The same things were measured in two ways. Each way mixes the same 4 hidden numbers, adds some noise and spreads widely along 2 directions of its own, which tell nothing about the thing.
In the rows, 128 means zero.
Some things both ways: the first way, then the second way.
[171 124 115 158 106 106 124 160 133 127 193]
[125  66  99 164 100 134 151  64 170 156 135 113 124]

[143 141 168 184 167  94  92 114  87 140 121]
[200 123 114 125 130 123 150 104 146 144  64 128 157]

[107 136 101 100 187 116  93 100 120 127 138]
[159 107 174  91 113 166 142 178 122 178  73 107 147]

[106 108 149  90 124 139  87 148  84 124  71]
[103 114 151  80  64  77 193 160 115 211 109 108 182]

[202  94 143 145  98 128 136 121 126  51 134]
[135 126 120 102 130  94 159  43 133 157 105 101  93]

[109 146 104 119 170 124 129  94 133 139 134]
[152  97 148 134 125 154 128 136 137 147 103 116 137]

[ 99 121 117  88 115 158 146 125 138 124  89]
[108 101 145 103 106  98 152 144 145 164 150 108 130]

[186 106 146 164  85 119 142 147 129  88 152]
[124 139 119 112 113  61 186  42 118 173 101  95 120]

[139 108 109 114 107 129 125 152 131 107 147]
[102 104 139 108  91 111 172 111 129 184 118  97 123]

[138 139 117 110 109 153 143 150 133 148 123]
[131  92 110  99 114  99 141 141 167 137 130 131 164]

[122  90 107  55 109 163 132 128 134  79  93]
[ 98  97 156  58 116 119 141 163 153 167 138 100 105]

[150  75 160 114 135 111  61 132  74  56  93]
[ 85  64 132 141  66 131 185  70 130 207 126  90 121]

[116 125 122 117 115 144 159 102 153 117 118]
[140 179 185  61 141  47 180 130  86 174  77  88 124]

[ 90 158 136 147 173 121 131  82 127 155 107]
[183 153 163 111 144 106 142 145 110 147  73 110 161]

[118 117  93  79  96 155 155 140 157 117 132]
[102 112 160  67 117  92 152 156 143 158 133 103 121]

Other things, the second way, with their names:
(554): [122 104 132 101 120 120 145 110 139 158 119 108 121]
(460): [106 138 140  68 113  47 160 137 138 160 133 106 139]
(402): [ 96 118 140  98  89  63 173 128 125 175 128 111 156]
(462): [187 168 193  82 159 125 141 167 102 141  68  98 123]
(447): [126 117 162  83  81  99 169 171 122 189 107 108 168]
(494): [118 118 129 133  92  92 194  39 118 191  98  95 112]
(381): [126 103 120  84 127 102 131 150 166 135 137 123 142]
(284): [142 107 129  79 109 102 152 177 149 156 107 123 174]
(255): [142 115 128 135  94  92 177 105 128 175 101 111 175]
(74): [104  77  85 113  97  91 154  99 182 159 146 122 147]
(585): [186 144 148 143 129 115 156  91 116 163  62 116 160]
(305): [151 117 108 136 128 102 144  77 151 136 106 119 142]
(136): [109 118 123 142 127  89 158  30 130 157 129  96  94]
(257): [127 126 127  91 112  95 165  93 142 167 105 111 131]
(424): [156 143 160 120 101  89 182 107 102 187  70 103 152]
(661): [104 114 148  65 110  80 156 159 140 163 135 103 134]
(428): [127  73 143 132  62 148 173 151 139 200  99 122 192]
(222): [ 96  19 103 142  66 163 139 124 180 171 158 126 143]
(478): [173 129 118 106 147 102 125 124 157 120  94 121 149]
(650): [160  86 154 102 123 184 122 191 151 143 104 124 130]
(529): [142 109  90 142  97  73 168  50 155 147 111 125 173]
(19): [124  87 111 107 101 111 145 152 162 154 133 129 160]
(613): [ 84 102 180 137  72 116 193 101  89 212 120  72 116]
(376): [166 150 123 102 141  66 153 105 130 139  86 128 160]
(466): [126  78 129  99  78 135 161 160 139 189 100 125 176]
(119): [108 116 163 104 113 112 160  90 118 167 119  85  97]
(612): [134 103 146 105 112 120 156 135 138 165 111 110 140]
(644): [152  74  93 178 107 140 142  70 163 144 114 128 150]
(307): [147 131 115 151 118  85 174  18 117 158  87 104 121]
(63): [148 142 187  77 152 127 140 155 110 151  95  95 108]
(47): [158 107  96 146 103 107 153  96 156 145 103 136 192]
(270): [ 98  90 173 137  45 130 196 129 102 216 100  95 166]
(97): [132  78 110 160 105 143 156  46 148 160 112 108 120]
(358): [100 100 129 109  89 101 170  78 139 178 126 103 116]
(359): [123 136 174  65 112 102 169 133 116 184  95  92 112]
(665): [ 83  93 155 149  81 116 171  88 120 193 139  88 117]
(518): [143 124 132 110 130  83 136 132 144 136 125 120 150]
(441): [181 105 100  90 134 120 115 171 178 118  97 145 189]
(576): [110  65 144 134  83 148 156 134 146 178 126 107 148]
(53): [103  60 121  99  95 163 150 130 161 166 127 108 115]
(144): [173 193 170  76 165  59 156 110 103 141  75 100 128]
(64): [153 107 139 143 122 125 137 114 138 139 115 114 150]
(211): [157 154 148  98 120  59 169 138 111 164  80 112 181]
(689): [137 161 140  95 127  57 176  73 113 169  88  96 122]
(203): [199 171 148  87 164  73 131 152 129 119  79 125 170]
(535): [110  55 129 138  66 165 170 102 139 192 124 109 137]
(332): [131 144 116  53 159  51 131 133 158 115 140 116 114]
(143): [111  55 127  87  86 158 151 152 162 177 118 121 132]
(236): [138  75 140  96 109 150 136 180 156 163 112 130 165]
(252): [187 153 140  68 195  97 109 127 148  97  98 117 102]
(283): [173 137 114 117 139  87 151  87 141 138  88 121 145]
(335): [154  96 171  91 104 158 153 196 127 173  79 121 168]
(125): [153 132 169  97 117 112 157 148 111 170  84 109 160]
(329): [134 114 149 124 128 111 126 133 136 139 124 113 131]
(671): [100 118 123  84  75  58 202  98 126 200 103 108 150]
(555): [164 112 126 171 116 117 166  45 121 158  79  98 134]
(668): [102  99 115 126  96  80 171  60 141 168 144 112 129]
(619): [180 153 133  81 155  80 128 158 148 118  95 134 162]
(367): [107  75 143 127 105 152 154 114 143 167 132 100 110]
(401): [144 137 167  98 148 114 136 127 119 146 112  88  98]

Some of these things the first way, each followed by its name:
[122 123 121 101 151 130  94 127 114 121 114]
(576)
[109 138 105 105 174 107  81 129 110 154 153]
(335)
[156  96 122  98 127 116  68 169  89  99 137]
(143)
[140 151 152 178 181 104 108  88 110 128 124]
(585)
[163 110 114 125 145 101  75 154 100 105 165]
(535)
[148  89 139 134  91 118 114 156 121  94 133]
(358)
[156 108 144 129  70 130 123 186 112 127 139]
(74)
[ 59 151 117 148 171 109 143  68 149 155 128]
(462)
[100 126 131 108 102 148 150 140 136 144 113]
(381)
[109 126 161 156 153 105  99 112  95 127 105]
(424)
[114 142 139 157 123 139 171  91 155 131 116]
(144)
[147 138 155 201 161  85 102 106 108 121 155]
(555)
[ 97 132 128 112 152 118  81 144 101 154 126]
(236)
[110 130 100 109 133 147 170  87 167 105 126]
(401)
[ 97 132  82 109 145 137 164  88 175 124 151]
(63)
[122 162 125 124 130 156 168 113 149 161 106]
(619)
[134 156 134 144 135 126 117 143 115 176 126]
(441)
[128 108 105 117 118 131 141 117 150  91 151]
(119)
[123 136 152 146 134 119 108 130 104 147 111]
(255)
[120 122 128 118 137 126 113 129 119 115 119]
(612)
[117 149 143 172 124 113 139 126 136 165 149]
(478)
[139 108 122 121 120 127 132 130 130 101 132]
(554)
[161 109 155 144 108 143 143 110 118  82  95]
(689)
[176  96 143 116  78 140 111 178 106  98 120]
(671)
[102 144 118 116 122 131 127 155 125 182 134]
(284)
[ 59 172 141 172 131 121 164 108 148 207 129]
(203)
[133 135 110 109 103 137 131 166 133 158 150]
(19)
[168 111 137 130 108 132 125 137 117  92 120]
(257)
[115 146 135 128 166 135 128  90 118 130  94]
(64)
[132 119 101  64 100 175 154 132 144 103  99]
(661)
